There are 9 hidden switches. A switch that is on adds its own fixed numbers to the row, and there is some noise. The rows also spread widely along 14 directions, which tell nothing about the answers.
In the rows, zero is written as 128.
Some rows, each with its switches (1 for on, 0 for off) after it:
120, 92, 113, 127, 119, 118, 148, 107, 111, 121, 96, 123, 146, 85, 110, 110, 118, 131, 107, 149, 145, 140, 130, 117, 147, 123, 138, 103, 140, 170, 98, 142
1 1 1 1 1 0 0 1 1
126, 108, 98, 159, 100, 149, 131, 117, 129, 167, 137, 145, 162, 106, 95, 145, 191, 122, 126, 172, 165, 173, 126, 96, 111, 158, 141, 100, 125, 148, 116, 198
1 0 0 1 1 0 0 0 0
128, 109, 114, 144, 112, 110, 144, 122, 131, 169, 168, 101, 211, 79, 112, 162, 152, 129, 129, 138, 161, 142, 160, 88, 143, 160, 144, 124, 98, 146, 103, 167
0 0 0 1 0 1 0 0 1
138, 90, 110, 158, 101, 122, 134, 104, 141, 154, 158, 105, 167, 152, 167, 109, 141, 136, 126, 175, 151, 150, 111, 143, 116, 147, 138, 117, 138, 164, 118, 135
1 0 0 0 0 0 0 0 0
133, 124, 137, 154, 127, 118, 131, 136, 120, 116, 145, 124, 137, 120, 123, 103, 179, 141, 124, 114, 162, 122, 110, 97, 105, 116, 154, 101, 131, 130, 91, 167
0 0 1 0 0 0 0 0 0
136, 132, 124, 116, 106, 140, 127, 130, 155, 127, 105, 93, 147, 155, 127, 118, 93, 117, 123, 117, 130, 119, 75, 164, 97, 145, 91, 118, 138, 129, 122, 122
0 0 0 1 0 1 0 0 0
151, 146, 118, 107, 136, 136, 112, 142, 129, 124, 136, 126, 171, 93, 112, 125, 106, 115, 124, 130, 96, 128, 121, 121, 139, 109, 120, 133, 143, 126, 103, 132
1 0 0 0 0 1 1 1 0
152, 157, 115, 132, 152, 148, 104, 134, 135, 111, 193, 160, 177, 132, 136, 137, 136, 124, 161, 126, 135, 92, 104, 122, 110, 104, 101, 110, 127, 82, 112, 148
0 0 1 1 0 1 0 0 0
140, 150, 109, 105, 130, 138, 120, 141, 116, 92, 137, 157, 128, 142, 144, 117, 113, 146, 132, 141, 111, 103, 153, 156, 137, 121, 156, 111, 164, 164, 110, 112
0 1 1 1 0 1 0 0 0
156, 122, 122, 105, 128, 125, 130, 134, 137, 127, 155, 136, 170, 122, 158, 123, 97, 122, 126, 155, 128, 124, 134, 134, 129, 116, 140, 141, 121, 141, 117, 110
0 1 1 1 0 1 0 1 1
168, 156, 135, 146, 98, 159, 123, 119, 97, 101, 158, 126, 111, 133, 124, 89, 192, 104, 103, 118, 175, 101, 60, 152, 126, 131, 156, 81, 141, 129, 143, 157
1 0 1 1 0 1 0 1 1
198, 156, 153, 148, 131, 93, 102, 128, 123, 104, 148, 115, 162, 175, 137, 129, 161, 83, 107, 141, 110, 98, 89, 113, 109, 81, 129, 147, 127, 166, 137, 112
1 0 0 1 0 0 1 0 0
144, 99, 97, 166, 107, 120, 120, 97, 94, 77, 127, 107, 153, 138, 140, 92, 136, 128, 129, 165, 118, 92, 65, 128, 147, 78, 114, 80, 175, 157, 72, 131
1 1 0 1 0 1 0 0 0
136, 104, 96, 118, 134, 128, 115, 133, 153, 116, 133, 117, 194, 101, 147, 112, 89, 116, 157, 138, 120, 120, 136, 133, 138, 93, 134, 150, 141, 131, 84, 110
0 0 1 0 0 0 0 0 1
157, 135, 127, 119, 148, 128, 115, 181, 120, 117, 158, 106, 189, 46, 110, 75, 114, 140, 141, 111, 85, 119, 131, 131, 164, 102, 123, 157, 129, 92, 83, 134
0 1 0 1 0 0 0 0 1
163, 144, 118, 97, 150, 152, 117, 140, 108, 146, 133, 116, 179, 71, 100, 123, 116, 103, 114, 132, 53, 122, 161, 160, 172, 124, 93, 145, 140, 137, 124, 113
0 1 0 0 0 1 1 0 0
133, 153, 125, 140, 113, 96, 128, 133, 102, 115, 176, 128, 139, 139, 136, 122, 153, 141, 124, 143, 146, 116, 76, 94, 135, 134, 153, 91, 132, 141, 103, 162
0 0 1 0 0 0 0 0 0
144, 131, 104, 145, 117, 118, 153, 169, 110, 148, 145, 70, 180, 95, 143, 91, 149, 160, 140, 107, 129, 122, 141, 149, 110, 159, 103, 111, 123, 130, 52, 141
1 0 0 0 0 1 0 0 0
169, 142, 103, 135, 125, 130, 122, 130, 98, 113, 144, 136, 161, 135, 135, 123, 146, 114, 127, 169, 104, 116, 117, 139, 135, 114, 107, 106, 135, 161, 100, 131
0 1 1 1 1 1 0 1 0
130, 132, 146, 118, 131, 122, 119, 141, 143, 136, 104, 138, 157, 98, 77, 143, 109, 107, 104, 137, 109, 150, 79, 70, 113, 102, 111, 133, 118, 108, 92, 158
0 0 1 0 1 1 0 0 0
157, 137, 126, 153, 152, 110, 110, 129, 129, 91, 162, 105, 183, 147, 143, 118, 126, 137, 145, 117, 114, 86, 132, 150, 125, 106, 94, 119, 146, 145, 94, 118
1 0 0 0 1 1 0 0 0
136, 117, 103, 138, 92, 113, 168, 123, 118, 151, 79, 109, 127, 169, 139, 122, 149, 122, 113, 138, 173, 126, 101, 147, 72, 170, 97, 81, 120, 175, 103, 133
1 1 1 1 0 0 0 0 1
162, 131, 145, 124, 102, 145, 129, 97, 104, 146, 169, 147, 116, 143, 137, 113, 162, 98, 79, 187, 136, 143, 72, 132, 151, 139, 166, 118, 127, 155, 186, 138
0 1 1 1 0 0 0 0 0
140, 170, 106, 99, 102, 133, 133, 177, 146, 130, 109, 147, 130, 159, 141, 139, 119, 135, 133, 124, 141, 127, 148, 142, 73, 158, 157, 130, 130, 159, 103, 117
1 0 1 1 0 1 0 0 0
164, 140, 121, 139, 126, 127, 142, 120, 74, 111, 165, 124, 148, 99, 128, 113, 176, 116, 108, 137, 137, 97, 126, 127, 156, 111, 145, 101, 132, 156, 117, 126
1 1 0 0 1 1 0 0 1
154, 116, 123, 119, 149, 133, 142, 116, 123, 117, 131, 152, 137, 128, 151, 107, 145, 125, 123, 134, 159, 116, 125, 111, 82, 83, 135, 103, 139, 133, 107, 131
1 0 1 1 0 0 1 1 0
144, 121, 138, 96, 126, 110, 159, 127, 108, 111, 124, 89, 136, 104, 158, 95, 100, 128, 99, 113, 133, 102, 132, 148, 141, 108, 168, 127, 139, 170, 99, 79
0 0 1 0 0 1 0 0 1
148, 155, 161, 113, 157, 130, 124, 114, 123, 126, 150, 156, 138, 114, 93, 146, 128, 123, 90, 136, 118, 121, 123, 107, 130, 111, 124, 118, 137, 122, 148, 138
1 0 0 1 0 1 0 0 0
163, 163, 112, 126, 108, 120, 87, 163, 126, 92, 147, 152, 162, 142, 120, 129, 126, 107, 141, 150, 103, 116, 65, 92, 126, 96, 139, 128, 137, 125, 93, 157
0 1 1 1 0 1 1 1 0
136, 121, 123, 135, 118, 142, 106, 151, 140, 131, 130, 115, 171, 90, 100, 99, 113, 136, 125, 140, 99, 149, 112, 142, 153, 144, 118, 131, 142, 120, 97, 160
0 1 1 1 0 1 0 0 1

New rows, each followed by its switches (1 for on, 0 for off):
154, 140, 152, 131, 147, 104, 128, 125, 114, 87, 124, 129, 135, 149, 123, 121, 133, 130, 104, 112, 136, 96, 123, 125, 115, 110, 124, 103, 139, 164, 116, 126
1 1 1 1 1 1 1 0 1
119, 125, 96, 102, 119, 132, 128, 137, 116, 92, 142, 121, 144, 88, 149, 84, 93, 141, 145, 130, 118, 108, 112, 138, 162, 98, 172, 120, 165, 135, 80, 115
0 0 1 0 0 0 0 0 0
100, 86, 130, 166, 94, 82, 113, 107, 158, 132, 120, 102, 176, 114, 90, 139, 119, 129, 118, 146, 159, 163, 47, 47, 131, 128, 138, 110, 132, 130, 89, 201
1 0 0 0 0 0 1 0 1
159, 147, 123, 129, 124, 148, 89, 141, 153, 94, 135, 142, 151, 149, 126, 114, 134, 102, 140, 118, 137, 119, 112, 147, 108, 115, 144, 140, 142, 141, 139, 143
1 0 1 1 1 0 1 1 0
148, 107, 129, 122, 131, 126, 156, 119, 104, 128, 127, 119, 137, 101, 146, 92, 128, 138, 100, 153, 126, 129, 123, 123, 122, 99, 147, 108, 149, 149, 83, 118
1 0 1 1 0 1 0 0 0
143, 158, 114, 106, 113, 125, 129, 148, 124, 134, 132, 125, 169, 94, 113, 142, 115, 115, 124, 128, 122, 124, 140, 119, 141, 142, 147, 136, 123, 146, 106, 132
1 0 1 1 0 1 0 1 0
152, 78, 103, 150, 139, 112, 140, 109, 108, 94, 125, 115, 188, 95, 150, 107, 138, 113, 137, 147, 136, 93, 151, 106, 135, 57, 143, 130, 138, 169, 58, 100
1 1 1 0 1 1 0 0 1
116, 160, 165, 99, 116, 130, 114, 135, 158, 141, 124, 113, 134, 117, 83, 135, 79, 131, 91, 112, 110, 148, 84, 142, 147, 184, 119, 128, 132, 119, 153, 156
0 0 1 1 0 1 0 0 0
159, 161, 135, 123, 130, 136, 143, 139, 116, 124, 124, 123, 121, 147, 132, 104, 140, 124, 111, 109, 147, 107, 79, 158, 82, 138, 85, 84, 129, 116, 108, 133
1 0 1 0 0 1 0 1 1
135, 138, 119, 123, 97, 122, 104, 135, 137, 114, 148, 120, 160, 122, 121, 125, 99, 132, 124, 141, 122, 133, 84, 121, 151, 145, 144, 123, 143, 138, 124, 156
1 1 0 1 0 1 1 1 0
155, 122, 123, 153, 135, 113, 110, 140, 134, 105, 175, 111, 188, 128, 140, 117, 133, 133, 142, 139, 124, 115, 113, 122, 131, 103, 124, 128, 134, 131, 90, 141
0 0 0 0 1 1 0 0 1
131, 134, 89, 112, 109, 149, 128, 126, 111, 112, 119, 132, 149, 96, 119, 122, 141, 94, 139, 126, 148, 106, 115, 127, 146, 108, 161, 116, 143, 145, 105, 127
0 0 1 0 0 0 0 0 1
114, 103, 125, 147, 98, 87, 150, 65, 104, 118, 167, 91, 122, 174, 178, 111, 121, 154, 96, 166, 169, 124, 86, 153, 160, 167, 162, 72, 156, 210, 137, 129
1 0 1 0 1 0 0 0 0
132, 153, 70, 106, 37, 134, 142, 140, 93, 124, 155, 94, 145, 97, 148, 121, 132, 100, 131, 142, 165, 110, 69, 128, 176, 157, 215, 117, 133, 164, 112, 123
1 0 0 0 0 1 0 0 1
152, 157, 113, 100, 138, 100, 118, 152, 160, 138, 166, 129, 212, 135, 144, 168, 59, 115, 154, 144, 118, 115, 91, 103, 105, 116, 75, 145, 98, 95, 100, 122
0 0 0 1 0 1 0 1 1
163, 176, 159, 136, 109, 104, 145, 117, 54, 118, 131, 132, 90, 115, 89, 121, 214, 112, 57, 128, 141, 117, 130, 120, 169, 154, 183, 86, 131, 209, 153, 149
1 1 1 0 0 0 0 1 1
143, 144, 118, 106, 129, 146, 91, 131, 111, 86, 148, 154, 135, 83, 112, 92, 114, 123, 122, 141, 101, 122, 109, 137, 191, 100, 176, 124, 171, 137, 128, 144
1 1 1 0 0 0 1 1 1
153, 152, 117, 126, 109, 149, 126, 139, 129, 137, 143, 115, 156, 125, 122, 122, 142, 106, 128, 113, 148, 118, 91, 153, 114, 153, 105, 107, 118, 115, 122, 150
0 0 1 0 0 1 0 1 1
168, 157, 140, 125, 157, 135, 134, 142, 119, 129, 145, 138, 151, 132, 125, 126, 160, 123, 116, 111, 128, 106, 154, 138, 94, 120, 103, 111, 121, 133, 112, 129
0 0 1 0 0 1 0 1 0
145, 130, 131, 119, 122, 117, 131, 146, 135, 111, 124, 115, 157, 115, 134, 110, 113, 135, 124, 107, 143, 115, 127, 129, 113, 130, 138, 124, 128, 141, 98, 135
1 1 1 1 0 1 1 1 1
110, 109, 149, 103, 146, 124, 150, 118, 162, 157, 154, 129, 134, 140, 156, 123, 86, 187, 103, 133, 151, 160, 159, 141, 95, 169, 139, 108, 145, 141, 136, 138
1 0 0 0 0 1 1 0 0
129, 138, 115, 109, 120, 118, 111, 90, 133, 119, 147, 152, 155, 162, 134, 165, 76, 116, 120, 176, 117, 118, 87, 127, 151, 139, 111, 101, 144, 154, 144, 130
0 1 1 1 0 1 0 1 0
127, 150, 110, 99, 141, 144, 112, 110, 123, 108, 162, 159, 153, 107, 122, 139, 104, 117, 139, 133, 132, 108, 112, 126, 152, 120, 135, 111, 147, 125, 140, 141
1 0 1 1 1 0 1 0 0
129, 145, 128, 114, 122, 127, 137, 126, 112, 131, 148, 132, 136, 111, 113, 130, 121, 133, 108, 141, 133, 138, 90, 112, 135, 140, 127, 93, 131, 132, 109, 159
0 0 1 0 1 1 0 1 0
132, 101, 115, 127, 141, 128, 146, 109, 141, 123, 128, 122, 168, 125, 146, 124, 110, 135, 137, 128, 161, 115, 134, 135, 98, 115, 104, 97, 133, 134, 90, 131
0 0 1 1 0 1 0 1 1
107, 93, 91, 141, 95, 131, 137, 106, 156, 116, 123, 110, 162, 152, 153, 133, 115, 131, 154, 126, 194, 113, 106, 134, 96, 142, 135, 90, 139, 147, 92, 144
0 0 1 1 0 1 0 0 1
151, 142, 120, 136, 102, 153, 107, 157, 136, 136, 170, 117, 170, 98, 120, 108, 150, 109, 133, 134, 129, 138, 88, 124, 136, 138, 149, 144, 117, 109, 113, 161
0 0 1 0 1 1 0 0 0
141, 147, 109, 100, 133, 137, 122, 131, 128, 117, 155, 134, 166, 116, 146, 129, 98, 125, 138, 127, 122, 107, 125, 139, 131, 122, 133, 120, 143, 128, 112, 118
1 0 1 1 0 1 1 0 0
146, 139, 168, 128, 153, 127, 109, 143, 162, 132, 182, 148, 165, 121, 110, 138, 126, 140, 116, 127, 140, 138, 111, 100, 108, 121, 128, 134, 115, 89, 142, 165
0 0 0 1 0 1 0 0 1
104, 129, 121, 106, 128, 151, 150, 126, 126, 138, 109, 129, 118, 102, 95, 121, 125, 152, 110, 117, 148, 146, 142, 144, 123, 168, 127, 86, 147, 145, 128, 160
0 0 0 1 1 0 0 0 0
148, 145, 110, 108, 120, 103, 141, 136, 105, 107, 122, 96, 162, 109, 133, 129, 116, 127, 122, 113, 122, 98, 155, 138, 143, 124, 151, 118, 145, 184, 93, 104
1 0 0 1 0 1 1 0 1
153, 118, 117, 134, 114, 132, 110, 123, 149, 98, 139, 147, 157, 161, 156, 123, 122, 113, 135, 151, 149, 107, 118, 134, 111, 102, 158, 136, 141, 154, 119, 112
1 1 1 1 0 1 0 0 1
109, 144, 78, 47, 131, 142, 183, 133, 79, 122, 100, 143, 103, 68, 133, 115, 95, 150, 122, 120, 138, 116, 159, 132, 134, 123, 159, 73, 160, 159, 91, 111
0 0 0 1 0 0 1 1 0
126, 138, 101, 128, 116, 137, 129, 141, 144, 147, 144, 113, 165, 146, 135, 125, 124, 148, 148, 122, 134, 125, 147, 180, 117, 193, 90, 108, 130, 144, 131, 144
0 1 0 1 0 0 0 0 0
156, 111, 73, 116, 100, 125, 165, 145, 105, 137, 125, 111, 177, 96, 166, 117, 133, 116, 140, 158, 147, 116, 138, 116, 106, 101, 153, 124, 126, 156, 58, 100
1 0 0 1 0 1 0 0 1
163, 169, 140, 111, 154, 105, 141, 157, 113, 122, 129, 129, 149, 133, 123, 139, 135, 127, 111, 114, 113, 112, 151, 121, 101, 122, 108, 119, 113, 155, 94, 118
0 0 1 0 1 1 0 1 0
151, 122, 86, 118, 100, 135, 160, 125, 85, 129, 104, 97, 144, 99, 142, 106, 145, 110, 114, 144, 132, 111, 131, 150, 138, 117, 149, 104, 148, 179, 84, 97
1 0 0 0 0 1 0 0 1
191, 164, 147, 149, 151, 136, 82, 145, 141, 50, 133, 135, 136, 194, 142, 93, 138, 115, 134, 108, 116, 76, 94, 174, 85, 76, 101, 123, 159, 137, 115, 111
1 0 1 1 1 1 0 1 0
143, 117, 134, 119, 130, 137, 130, 127, 134, 102, 114, 116, 143, 109, 132, 84, 104, 124, 121, 114, 143, 118, 111, 162, 129, 123, 123, 125, 137, 136, 124, 122
1 1 1 1 1 0 0 1 1
160, 124, 183, 124, 187, 103, 128, 111, 168, 135, 151, 132, 190, 140, 126, 161, 97, 114, 107, 118, 128, 111, 143, 106, 84, 93, 77, 156, 101, 117, 145, 108
1 0 0 1 1 1 0 0 0
116, 130, 115, 114, 166, 164, 139, 125, 125, 107, 156, 160, 144, 84, 121, 124, 146, 152, 145, 94, 161, 101, 189, 129, 119, 117, 145, 94, 144, 119, 104, 145
0 0 1 0 1 1 0 0 0
145, 162, 91, 106, 128, 159, 96, 154, 142, 68, 156, 130, 149, 134, 158, 86, 95, 135, 172, 99, 130, 79, 129, 205, 142, 118, 147, 131, 173, 124, 124, 100
1 0 0 1 0 0 0 0 1
135, 120, 130, 114, 121, 140, 155, 95, 97, 126, 119, 112, 98, 142, 141, 94, 129, 148, 86, 140, 140, 132, 102, 169, 123, 152, 122, 55, 165, 171, 124, 141
0 0 1 1 0 1 1 1 0
135, 126, 125, 95, 134, 119, 163, 110, 131, 172, 143, 118, 168, 123, 141, 158, 92, 121, 109, 146, 146, 129, 118, 124, 107, 149, 91, 112, 103, 127, 130, 116
0 0 0 1 0 1 0 0 1
166, 149, 125, 140, 98, 123, 113, 145, 113, 147, 155, 118, 172, 95, 105, 119, 165, 93, 112, 156, 121, 145, 86, 108, 155, 136, 154, 143, 113, 137, 121, 157
1 0 1 1 0 0 0 0 1
126, 134, 119, 123, 112, 114, 146, 163, 138, 120, 131, 110, 142, 137, 138, 114, 116, 162, 135, 103, 159, 115, 118, 133, 93, 157, 126, 103, 124, 131, 90, 141
0 1 0 1 0 1 0 0 1
183, 125, 164, 142, 153, 105, 122, 122, 127, 97, 134, 97, 141, 178, 165, 80, 130, 120, 104, 119, 112, 89, 125, 187, 115, 106, 104, 135, 139, 170, 135, 81
0 1 1 0 0 0 0 0 1
134, 143, 144, 160, 124, 80, 126, 114, 110, 95, 129, 102, 151, 152, 107, 136, 134, 134, 108, 122, 132, 102, 80, 106, 129, 129, 105, 88, 137, 167, 92, 152
1 0 1 1 1 1 0 0 0
147, 118, 113, 175, 133, 114, 142, 106, 88, 121, 171, 96, 178, 115, 130, 117, 193, 131, 135, 118, 159, 93, 119, 123, 132, 128, 101, 69, 128, 141, 76, 160
0 0 1 0 0 1 0 0 1
132, 137, 122, 122, 165, 114, 107, 139, 132, 85, 145, 176, 153, 133, 123, 136, 132, 153, 146, 126, 122, 109, 178, 103, 124, 96, 151, 113, 154, 152, 102, 145
0 1 1 1 0 0 1 0 0
163, 110, 161, 143, 183, 122, 96, 121, 153, 87, 194, 128, 183, 137, 162, 91, 105, 152, 135, 133, 103, 102, 141, 145, 130, 68, 121, 145, 155, 114, 107, 113
0 0 1 1 0 1 0 0 0
153, 176, 100, 132, 134, 169, 115, 114, 90, 117, 187, 173, 123, 156, 131, 127, 177, 133, 134, 148, 141, 102, 81, 152, 116, 143, 98, 45, 157, 109, 134, 176
1 0 1 1 0 1 1 0 0
146, 141, 107, 114, 84, 152, 134, 141, 133, 153, 139, 111, 169, 96, 127, 125, 130, 96, 126, 131, 145, 128, 107, 134, 130, 154, 153, 143, 112, 127, 121, 130
1 0 1 1 0 1 0 0 0
182, 143, 102, 136, 111, 142, 138, 160, 126, 149, 137, 121, 158, 162, 167, 104, 156, 119, 133, 153, 134, 129, 117, 168, 71, 140, 108, 118, 121, 140, 93, 120
1 0 1 1 0 1 0 0 1
173, 168, 152, 141, 128, 113, 97, 142, 118, 80, 169, 127, 138, 169, 133, 108, 138, 133, 112, 130, 118, 103, 100, 163, 144, 140, 133, 113, 139, 164, 141, 137
0 1 1 1 1 1 0 1 1
134, 132, 107, 134, 116, 145, 140, 144, 115, 119, 131, 138, 131, 127, 121, 111, 168, 136, 135, 124, 161, 119, 118, 126, 99, 138, 132, 95, 131, 139, 111, 156
0 1 0 1 1 0 0 0 0
143, 134, 151, 111, 180, 126, 140, 142, 127, 147, 174, 179, 140, 114, 124, 140, 140, 175, 102, 167, 113, 165, 185, 99, 105, 117, 141, 114, 137, 136, 114, 151
0 0 0 0 1 1 0 0 0
139, 114, 113, 123, 90, 146, 151, 112, 118, 129, 141, 128, 128, 122, 147, 117, 153, 117, 111, 145, 190, 123, 95, 118, 109, 125, 180, 101, 135, 145, 127, 134
1 0 0 1 0 1 0 0 1
139, 125, 166, 101, 145, 87, 133, 114, 127, 98, 137, 110, 123, 143, 153, 104, 62, 149, 85, 143, 107, 118, 94, 135, 144, 101, 145, 120, 156, 157, 113, 96
0 0 1 0 0 1 0 0 1
169, 127, 143, 124, 133, 126, 123, 123, 123, 123, 152, 116, 166, 104, 137, 102, 117, 112, 107, 148, 120, 123, 96, 132, 136, 98, 126, 133, 132, 125, 113, 122
1 0 1 1 0 1 0 1 1
